There are 4 nested groupings, the coarsest first. Each group lies inside one group of the grouping before and may be the whole of it. The rows also spread widely along 15 directions, which tell nothing about the answers.
Known rows, each followed by its group in each grouping:
[-0.37  2.18 -0.14  0.90  2.24 -0.56  1.48 -1.65 -0.78 -1.69 -2.26  1.16
  1.15  2.24  2.52 -0.13  0.40 -1.04  2.73  0.80  1.04 -1.32  3.27 -0.24
  0.67]  k249 memur k238 k517
[ 1.25  2.23 -1.46 -0.69 -0.40  0.88 -0.30  1.76  0.06  0.11 -2.38 -0.25
 -3.45 -0.25 -0.43 -0.91 -0.04 -2.46 -1.69 -0.11 -0.08 -1.52  0.41 -0.88
 -1.24]  k249 lurif k656 k602
[-1.56  1.95 -3.56 -1.21  1.90  3.19  0.47  2.54  1.32 -0.71  1.22  2.49
 -1.36 -0.41 -0.42  4.00  0.68  5.78  0.45 -0.42 -0.59  0.97 -1.23 -2.97
  3.00]  k249 memur k238 k64
[ 1.61 -0.38  1.46  0.95  0.65  0.44  1.23 -0.89  0.82 -0.03  3.14  1.90
 -1.94 -1.73  0.02 -1.56 -1.00  2.20 -3.12 -3.03  0.66 -2.77 -1.51 -1.12
  2.39]  k249 zede k180 k503
[-1.29  1.87  0.01 -0.05 -0.11  0.69 -0.72 -0.09  0.21 -1.22 -1.12 -1.85
  0.17  0.79  0.69  0.89 -2.17 -0.39  2.82 -0.70 -0.30 -0.37 -0.37  0.33
 -0.44]  k550 fod k225 k33
[ 0.43 -0.53 -0.27 -1.93  1.82  0.92  0.33  0.80  2.92  1.56 -1.60  0.37
  0.53 -1.28 -1.11 -0.70  0.84  1.49 -2.88 -0.02 -1.50 -0.17  1.08  1.92
  0.96]  k417 kove k208 k793
[ 0.46 -0.50 -2.23 -0.39 -1.99  0.18  0.86 -0.01 -0.34 -0.28 -2.93 -0.86
  1.05 -2.03  0.77 -1.17  1.68 -1.95 -0.47  1.91 -0.76 -0.63  0.25 -0.82
 -2.46]  k417 saz k116 k307
[-1.00 -3.45 -0.90 -3.03  2.96 -0.39  0.62 -2.20  2.98  2.54  1.77  1.30
  4.67  0.09 -0.92  3.50  1.18  2.98 -3.50  1.36 -1.12 -3.46  1.79  0.58
 -0.29]  k550 fod k197 k294
[-0.87  0.39 -0.22 -0.71  1.16 -0.58 -0.40 -2.01  3.47  1.41 -1.20 -1.70
  2.89 -0.13  0.23  0.54 -1.33  1.01 -1.50  3.59 -1.80 -0.71  3.58  0.08
 -1.17]  k550 nimem k481 k124
[ 1.03  0.40 -2.37 -2.39  0.74  3.57 -0.56 -1.67 -0.13  0.92 -0.22  2.30
  2.05  1.33 -0.87  1.65 -0.84  2.69 -2.20 -1.92 -1.50  1.12  1.50 -1.11
 -0.82]  k417 kove k208 k724
[ 0.15 -0.40 -2.25 -1.11 -0.16  1.89  1.01  2.02 -1.95 -0.83 -2.92  1.21
 -2.00  0.42  1.99  1.07  2.23  0.07  0.44  1.89 -0.87 -3.32  0.59  0.48
 -0.29]  k249 lurif k552 k583
[-0.97  1.24 -1.33 -1.47  2.98 -0.93 -2.08 -1.41  0.95  0.10 -1.33  0.04
  0.96 -1.17 -0.30  0.75  0.32 -0.96 -0.41 -0.67 -2.09  0.29  1.19  0.57
 -0.09]  k249 zede k364 k563
[ 0.08 -0.94  0.58  0.23  0.84 -0.25  2.40  2.23 -0.88 -0.57 -2.43  1.00
 -0.23 -1.44  0.76 -1.21  2.20  0.28  0.62 -0.02 -0.20 -2.64 -0.10  0.69
  1.50]  k550 fod k197 k51
[-1.80 -0.51  1.85 -0.85 -0.44 -2.59  0.49 -1.67 -0.72 -0.17 -0.96 -0.61
 -1.41 -0.47 -0.87 -0.67 -1.55 -2.46  0.33  2.64 -0.91 -1.19 -0.31 -1.41
 -0.28]  k417 kove k274 k169
[ 1.80 -2.48  0.85  0.58  0.23 -0.60 -0.82 -3.26  0.38  0.49  1.52 -0.10
  0.50 -0.99  0.11 -1.79 -0.56 -0.28 -1.99 -0.94 -0.79 -1.14  0.55  0.52
  0.84]  k550 nimem k481 k718
[-0.34  0.57 -1.54 -0.60 -0.37  0.97  0.34  0.97  1.31 -0.08 -1.06 -0.85
  0.54 -1.43  0.55 -0.07  0.72 -0.26 -0.19 -0.49  0.00 -0.97 -0.62 -0.01
 -1.09]  k550 nimem k263 k768
[ 0.75 -0.48 -2.20  0.38 -0.19  1.93 -0.27  0.07  0.19 -0.22 -3.25 -0.01
  2.01 -1.16  1.34 -0.51  0.74  2.03 -0.61  1.41 -2.16  1.43  2.10  0.34
 -0.31]  k417 kove k274 k169
[ 0.89 -1.64 -2.89 -2.20 -0.98  1.69  0.20 -3.38  1.67  1.07  1.73  1.25
  0.81  0.38  0.33  1.05  0.90 -0.76 -3.59  0.88  0.49 -0.80  0.65 -1.53
 -2.32]  k417 kove k208 k724
[ 0.77 -1.35 -1.07  0.35 -0.41  2.77  0.21 -1.02 -1.18 -0.59  0.15  2.27
  0.73 -0.39  1.86 -0.26 -0.43  3.69 -2.09 -0.21 -1.02 -0.28  0.83 -1.17
  0.21]  k249 memur k238 k517
[ 0.67 -4.14 -1.44  2.53  0.70 -3.97 -0.89 -1.43 -0.04  0.06  0.44 -1.76
  1.41 -0.15 -0.34  1.22  0.83 -1.91 -0.32  1.33  1.14 -4.11 -0.19 -0.79
 -0.91]  k417 saz k116 k307
[-0.68  2.36 -0.05 -3.91  0.20  3.02 -0.41 -0.57  4.21  0.77 -1.45 -1.02
 -2.16  0.48  0.51 -0.66 -1.13 -0.57 -1.65  0.39 -1.19 -0.77  0.80  3.46
 -0.57]  k417 kove k208 k724
[-3.50 -0.05  0.51 -0.86 -0.13  0.58  2.20  1.66  0.79 -0.02 -0.91 -0.59
  4.18 -1.46 -0.28  1.94 -1.62  4.34  1.35  0.97 -1.19  0.86 -1.03 -1.44
 -0.20]  k550 fod k197 k294
[ 0.21  0.07  1.10 -0.28 -1.11 -1.01 -0.02 -1.30  0.91  0.14  0.05 -3.63
  1.26  0.09 -0.03  0.14 -2.95 -1.10  0.75  0.31 -0.32 -1.96 -0.17  1.25
 -1.23]  k249 zede k180 k503
[-0.16  0.41  0.39  0.03 -2.31 -0.66  2.41 -2.64  0.77 -0.81  0.28 -1.67
 -0.08 -0.86  1.12  0.10 -0.47 -0.47  1.88  3.80 -0.26 -1.65  0.44 -1.68
  0.54]  k417 kove k274 k169
[ 4.07 -2.91 -1.83  1.01 -1.47  0.74  1.12  0.13 -0.93  0.89  1.34  0.70
 -0.78 -0.77 -1.33 -0.08  1.55  0.38 -2.45 -0.04  0.36 -1.52 -0.23 -2.43
  0.78]  k550 fod k225 k33
[-1.13  0.75  0.65  0.88  2.04 -1.37  0.51  1.22 -1.97 -0.10 -2.04  1.85
  0.36  0.95 -1.14 -0.53 -1.14 -0.52 -0.18 -1.41  0.51 -0.85  0.62 -2.47
 -0.54]  k550 nimem k481 k718
[ 0.85  1.36  3.51 -1.33 -0.46 -1.26  3.85 -0.90  2.32  0.84 -0.16 -3.50
  2.25  1.47 -1.22 -1.18 -2.69 -1.25  2.18  0.43  1.01 -0.28  0.74  2.21
  1.02]  k249 zede k364 k563
[-0.72 -0.57  0.74 -0.61  0.40  1.89  2.45  0.31  1.49 -0.01 -0.24  2.07
 -1.38  0.82  1.50 -1.13 -0.50  1.93 -1.94  1.50  0.63  0.52  0.53 -0.10
  0.98]  k249 lurif k552 k583
[-0.29 -2.57  1.17  1.04  1.50 -0.90  0.74  0.14 -1.69 -0.09 -1.00  1.79
  0.77  0.24  0.09 -1.46 -0.05  0.66 -0.62 -0.85 -0.09 -0.54  0.27 -0.16
  0.96]  k550 nimem k481 k718
[ 0.28  3.35 -1.64 -2.24  2.73 -0.08 -2.08 -0.85  1.02  0.52  0.20 -0.05
 -1.28 -0.65 -2.63  3.13 -0.37  0.52  0.26 -2.06 -2.18 -3.31  0.39 -0.91
  1.44]  k417 kove k208 k724
[ 0.55 -0.06 -0.98 -1.13 -0.88 -0.08  1.82  0.13  0.49 -0.04 -0.77 -1.59
 -0.08 -0.85 -0.54  1.36  1.15  0.14  2.03  2.15 -0.91 -1.58 -0.11 -0.16
  1.40]  k417 kove k208 k793
[ 0.00 -1.43 -0.82 -1.06 -1.11  0.47 -2.36 -1.52  0.08 -0.86 -0.82 -1.81
 -2.90  0.39  0.68 -1.17 -0.43 -4.16  0.83  0.49 -0.59  1.98 -1.08  1.77
 -0.67]  k550 fod k197 k51
[ 0.40  0.59 -2.27  0.14 -0.49 -0.28  0.23  0.04 -0.38 -0.55  0.45  0.45
  1.58 -5.75 -0.51  0.25  2.04  1.46 -0.91 -1.99 -1.82 -0.09 -1.95 -3.15
  0.50]  k249 lurif k656 k602
[ 1.79 -0.43  1.00  0.39 -0.27  0.97  1.29 -1.70  0.90  0.40 -1.04 -0.98
  3.17  0.96  1.11 -1.33 -1.38  0.26 -0.62 -0.46  0.35 -1.20  2.28  1.31
 -0.96]  k550 fod k197 k294
[-1.61 -3.40 -2.11 -1.65 -0.01  0.06  0.25 -1.55 -2.61 -0.25  0.73  1.01
  3.67  1.91 -0.20  3.24 -0.08  0.26  1.22 -0.37  0.09  1.49 -1.12 -1.38
 -1.57]  k249 lurif k656 k602

New rows, each followed by its group in each grouping:
[ 0.66 -0.01  0.91 -1.67 -1.42 -2.18 -0.52 -1.71  0.21  0.26 -0.03 -2.39
 -0.35 -3.44 -1.58 -1.92 -0.43 -3.57 -0.72 -0.14 -1.48 -0.22 -1.31 -0.05
 -0.57]  k249 memur k238 k517
[ 0.31  0.47  1.17 -0.87 -2.02  0.68  4.16 -1.77 -0.95 -0.84  0.67  0.75
  0.82  0.98  1.33 -1.22 -0.52 -1.48  1.03 -0.46  2.09 -0.85 -0.55 -1.24
 -0.61]  k249 lurif k656 k602
[-0.45  1.47 -1.37 -0.45 -0.93 -0.46  1.71 -0.47  0.28 -0.27 -1.27 -0.87
  2.06 -0.95  0.07  0.55  0.09 -1.01  0.92  1.40  0.04  0.89  0.61 -2.45
 -1.44]  k249 lurif k656 k602
[ 1.55  4.45  0.39 -0.25 -0.26  1.85 -0.03 -1.00  0.94 -1.30  1.54 -1.00
 -1.86 -0.90 -0.77 -0.36 -1.74  0.04  2.67 -4.36 -0.11  0.42 -1.57 -0.69
  2.67]  k550 fod k225 k33
[ 0.47  0.75  0.14  0.80 -0.53 -1.23 -1.28 -0.23 -1.72 -0.63 -2.52 -2.19
  0.07 -1.01  0.17 -0.40 -1.58 -1.50  0.78  0.28 -1.75 -2.25  0.74 -0.23
 -1.25]  k249 lurif k656 k602
[ 1.06  0.81 -1.24 -1.16  1.03  0.05 -0.61 -0.18  0.92 -0.26  0.35 -0.54
 -1.02 -2.43 -0.99  0.50  1.15  0.64  0.54 -0.72 -1.81 -0.06 -0.56  0.05
  2.82]  k249 memur k238 k64
[-2.43  0.74 -2.03 -1.49 -1.42  1.95  0.19  0.80  1.65 -0.67 -0.87 -0.46
 -0.79 -2.10  0.70  0.98 -0.09  1.69  0.10  1.88 -1.35  1.45 -1.58 -1.18
 -0.39]  k417 kove k274 k169
[ 1.29  0.64 -1.14 -1.77 -0.07 -0.39  0.69 -3.60  1.74  0.70  1.07 -0.37
  2.28 -0.42 -1.53  0.18  0.08 -1.70 -0.43 -0.51 -0.01  1.80  0.69 -1.35
 -0.10]  k417 kove k274 k169
[-1.09 -1.26 -1.49 -2.79  0.15 -0.07 -1.61  0.13  0.76  0.17 -0.31 -1.99
  0.60 -1.35 -0.11  1.59  0.59 -1.49 -0.18 -1.37 -1.21 -2.34 -2.04  2.74
 -1.41]  k249 lurif k656 k602
[-0.38  2.04  0.41 -0.71 -0.12 -0.34  0.99 -0.25  2.11 -0.60 -0.94 -2.30
  0.65 -1.37  0.27 -0.99 -0.47 -1.36  1.81 -0.71  0.00  1.10 -0.48  1.25
  0.64]  k249 lurif k656 k602
[-1.03  1.31 -0.01  1.77  0.10 -0.81  1.64  0.54  1.36 -0.37 -1.34 -2.34
  2.91  0.90  0.61  1.71 -1.89  1.25  2.22  1.91  0.96 -1.85  1.50 -1.53
 -0.83]  k550 fod k197 k294
[ 1.56 -0.69 -0.58  1.06  1.18 -1.64 -1.93  0.74 -0.55 -0.36 -0.44 -1.38
 -3.45  0.85 -0.74  0.29 -0.50 -2.16  0.04 -0.40  0.39 -3.39 -0.19  0.56
  1.02]  k249 memur k238 k64
[ 4.05  0.91 -2.32  2.26 -2.50  3.77 -0.87  1.37 -0.60 -1.40 -0.85 -0.95
 -3.21 -1.04  2.08 -1.60  0.32  0.15 -0.53 -2.41  0.26 -2.52 -0.57  0.25
 -0.04]  k550 fod k225 k33
[-1.11 -1.38  0.89 -1.22  1.96 -2.29  1.87  1.61  2.60  0.74  1.05 -0.78
 -2.22  1.32 -2.09  1.18  0.14 -0.72  0.46  1.94  1.70 -0.82 -1.13  0.52
  2.77]  k249 memur k238 k64
[-0.12  1.27  1.65 -1.86  0.60  0.68  1.82 -2.99 -1.00 -0.62 -0.27  1.07
  3.08  0.03  0.18 -0.81 -0.73 -0.15  2.14 -2.23 -0.89  1.29  0.62  0.05
  1.04]  k550 fod k197 k294
[ 1.42  1.79  0.93 -0.93 -0.84  1.23 -0.33  2.43 -1.20  0.50 -3.83 -1.90
 -0.38 -0.13 -1.59 -2.16 -2.04 -1.48  0.19 -2.23 -1.43 -0.44  0.08  1.38
 -1.24]  k550 nimem k263 k768
[ 0.19 -2.05  0.17 -0.82 -1.26 -0.48  1.99 -1.59 -1.79  0.61  1.55  1.13
  2.90 -3.18 -1.16  1.50  0.43  2.94 -1.10  1.03 -2.32 -2.73 -0.54 -3.75
  0.37]  k550 fod k225 k33
[ 0.81 -0.17 -3.41  0.52  0.80 -0.08 -0.66  2.02  0.75 -0.45  0.16 -0.33
 -0.69 -1.23 -1.35  1.32  1.77 -0.40  0.27 -3.01  1.22 -1.04 -2.67 -0.84
  0.47]  k417 saz k116 k307
[-0.16  1.41  1.69  2.26 -0.14 -0.87  4.83  0.51  0.78 -0.82 -0.59 -0.79
  3.75  0.44  0.57 -0.63 -1.35  1.94  2.85  0.08  2.23  1.11  0.70 -1.78
  1.43]  k249 lurif k656 k602
[ 0.91 -1.46 -0.80 -0.03  0.32 -0.56 -1.73 -1.12 -0.06 -0.25  0.10 -0.83
 -0.39 -2.00 -0.56  0.10  0.27  0.01 -0.35 -1.35 -1.64 -1.37 -1.08  0.71
  1.19]  k417 kove k274 k169
[ 1.02 -2.19  0.25 -0.94 -2.04  0.36  2.95 -1.74  2.46  0.79  0.94 -0.71
  0.57 -1.78 -0.10 -1.10  0.76  1.03 -1.32  3.37 -0.50  0.94  0.04 -0.47
  1.47]  k417 kove k274 k169
[ 1.06  2.23  0.95 -2.62 -0.27  2.17 -0.18  1.20  0.63  0.33 -0.99 -0.36
 -3.95  1.79 -1.77 -1.98 -2.49 -2.06 -0.77 -2.09  0.18  2.02 -0.73  1.37
  0.47]  k249 memur k238 k517
[ 1.95 -0.75  3.39 -0.98 -1.06 -1.25  2.17 -0.67  0.50  1.22  1.29 -1.97
  0.72 -1.57 -1.70 -1.04 -2.05  0.98 -1.52 -0.37 -0.78 -5.05 -0.37  0.82
  1.15]  k249 memur k238 k517
[-0.86 -0.09 -0.82 -1.12 -0.49  0.46  1.96  1.68  0.72  0.04 -1.02 -0.10
 -0.19  0.31 -0.90  0.42  0.09 -0.19  0.35  0.32  0.94  0.63 -1.32 -0.75
 -0.10]  k417 kove k274 k169
[-3.22  0.82  0.01  0.37  2.86  0.21 -1.54  0.96  0.65 -0.80 -1.02  2.50
 -1.51 -0.35 -0.25 -0.44 -1.24  0.89 -1.01 -1.49 -0.31  2.80 -0.74 -1.67
  0.62]  k550 fod k225 k33
[ 1.27  2.08  0.74 -0.66  0.93 -0.48 -0.20  0.44  0.88  0.65 -1.18 -1.03
 -2.56  0.53 -2.08  0.09 -1.66 -0.64 -0.35 -0.18 -0.76 -3.14  0.81  0.00
  1.27]  k417 kove k274 k169
[-2.94 -4.34 -1.82 -1.58  0.88 -1.28 -1.63  0.54  2.97  1.10 -1.96 -0.95
  1.68 -3.20  0.78  0.46  2.01  0.07 -3.76  3.09 -1.92 -1.61 -0.47  2.35
 -2.26]  k417 kove k274 k169
[ 0.10 -0.39 -1.86  1.39  0.56 -0.27  1.12  6.55  0.62  0.01 -3.01 -0.98
 -1.97 -1.91 -0.89  0.36  1.82  1.08 -0.37  0.22  0.51 -1.66 -1.63 -0.16
  0.87]  k249 lurif k656 k602
[-0.92 -1.49  0.49 -0.65  0.46 -1.22  0.03  0.89  0.97  0.82 -0.78 -1.57
  1.40 -0.90 -1.89  0.34 -0.82  0.07 -0.06  0.53 -0.95  0.99 -0.71  0.10
  0.15]  k550 fod k225 k33
[ 0.90 -0.66 -1.68 -0.98 -0.79  0.24 -1.29 -0.19  3.11  1.05 -0.58 -4.04
  2.27 -4.36 -0.94  0.76  0.68  1.90  0.06  1.69 -3.72  0.25  0.07  1.31
  0.87]  k550 nimem k263 k768
[-0.36  0.61 -0.76  0.44 -0.70 -0.87  2.26  0.72  0.83 -0.05  0.48 -0.82
  1.43 -1.82 -1.36  0.96 -0.27  1.25  0.77  0.75  0.31  1.57 -1.03 -3.35
  0.79]  k249 lurif k656 k602
[-2.09  0.69  0.00 -0.71  1.30  2.18  0.49 -1.51  1.88 -0.30  0.38  2.21
  3.14 -1.85  0.79 -0.52 -1.05  3.92 -1.14 -1.61 -1.24  4.27  0.10 -1.44
  0.79]  k550 fod k197 k294
[-1.60 -0.39 -0.76  0.35 -0.10  0.80 -0.84  0.88 -1.11 -1.09 -0.76  0.79
 -1.17 -1.27  1.11 -0.35 -0.25  0.23 -0.20 -1.36 -0.33 -1.32 -1.86 -0.91
 -0.84]  k550 nimem k263 k768
[-0.86  0.60  2.47  1.00  0.27 -1.95  2.27 -0.31 -0.49 -0.99  0.42 -0.77
  1.19  0.73 -0.45 -0.98 -2.37 -1.25  2.24 -2.29  2.20  0.36 -1.66 -0.69
  0.57]  k249 lurif k552 k583
[ 0.05 -1.21 -0.82 -0.69 -2.11  1.23  1.54 -0.33  0.46  0.05 -0.92 -1.51
  3.19 -0.46  0.89 -0.95 -0.11 -0.71  0.26 -0.21  0.53  1.18 -0.56  0.41
 -2.28]  k550 nimem k263 k768
[-1.67  2.09  0.65 -0.60  1.70 -2.08  0.88 -1.71 -0.11 -0.97 -0.07  0.18
  1.05 -0.97  0.28  1.07 -0.37 -0.23  1.88  0.27 -0.48 -2.74  0.58 -1.51
  0.88]  k249 memur k238 k64
[ 1.01 -0.86  1.76  1.65 -0.91 -2.45  3.54 -1.93  0.96 -0.25 -1.06 -2.37
  4.03 -1.19  0.85 -2.34 -0.28 -0.91  2.03  2.52  0.37  2.18  1.65  0.03
  0.91]  k249 zede k180 k503
[ 0.55  0.40 -0.29 -2.81  1.08  1.05 -1.02 -1.61 -1.58  0.82 -0.02  2.32
 -0.13 -0.52 -1.74  0.46 -1.09  1.13 -2.63 -1.10 -2.73 -0.63  0.79 -1.73
  0.14]  k249 memur k238 k64
[-0.38  1.82  0.34 -3.41  0.01 -1.78  0.03 -2.54  1.09  1.74 -0.52 -1.48
  2.40 -2.97 -2.95  0.36 -0.57 -1.74 -0.86  1.23 -3.12 -0.53  0.98 -1.99
 -1.22]  k550 nimem k263 k768
[ 0.10 -1.46  1.82 -0.40 -0.88 -0.07  3.01 -1.78 -0.61 -0.07  1.50  0.75
  1.44 -1.33 -0.11 -0.88 -0.19  1.93  0.68  0.31 -0.70 -0.46 -0.65 -1.27
  2.21]  k550 nimem k481 k718
[ 0.83  0.23 -0.70  0.38 -1.85  0.86  2.53 -1.60  0.51 -0.58  0.27 -1.89
  3.03 -0.18  1.90  0.82 -0.54  1.41  1.72  1.50  0.15 -1.26  0.82 -0.48
 -0.44]  k249 zede k364 k563
[-0.31  0.63  0.81  0.35  0.86 -3.31  1.38  1.08  1.64  0.19 -2.68 -2.71
  0.39 -0.46 -0.37 -0.76  0.10 -2.75  0.91  2.98  0.54 -2.20  1.54  0.57
 -0.19]  k249 memur k238 k64
[-2.15 -1.39  0.01 -1.86  0.68 -1.65  1.81  2.68  0.68  0.30 -2.45 -2.08
  1.23 -1.80 -0.44  2.11  1.42  1.86  2.01  4.27 -2.28 -2.65 -0.02  1.43
  1.53]  k249 memur k238 k64
[ 2.44  1.79 -1.78 -1.67 -0.92  1.46  0.13  1.07 -1.47 -0.16 -0.30 -0.89
 -1.11 -0.64 -2.97  1.18  0.11 -0.39  2.03 -3.49 -0.98  0.21 -2.05 -0.85
  1.45]  k417 kove k208 k724
[ 2.18 -2.79 -0.85 -0.24 -1.30  2.01  2.22 -0.31 -1.65 -0.09  1.02  1.56
  1.18 -0.06  1.21 -0.14  1.16  1.59 -1.58 -1.94  0.73 -2.72 -0.88  0.09
  0.00]  k249 lurif k656 k602
[-0.10 -1.06 -1.53  0.06  1.50  0.22 -1.70  0.24  1.97  0.12 -0.40  0.15
 -1.85  0.41 -0.41 -0.40  0.18 -1.57 -1.52 -0.39  0.59  2.07 -0.16  0.14
  0.14]  k550 fod k197 k51
[ 1.19 -1.87 -1.47  1.51 -2.32  2.08  1.12 -0.42  1.91 -0.42  1.20 -2.09
  0.98  0.56  2.41  0.04 -0.43  1.19  0.03  0.62  1.85 -1.45 -0.48  0.59
 -0.85]  k550 nimem k263 k768
[-0.52  0.32 -0.85  1.01 -0.91  0.91 -1.39 -0.39 -0.80 -1.00 -1.26 -0.03
  1.45 -2.29  0.96 -1.52 -1.09 -0.31 -0.93 -2.39 -0.74  1.35 -0.94 -1.37
 -2.24]  k550 fod k225 k33
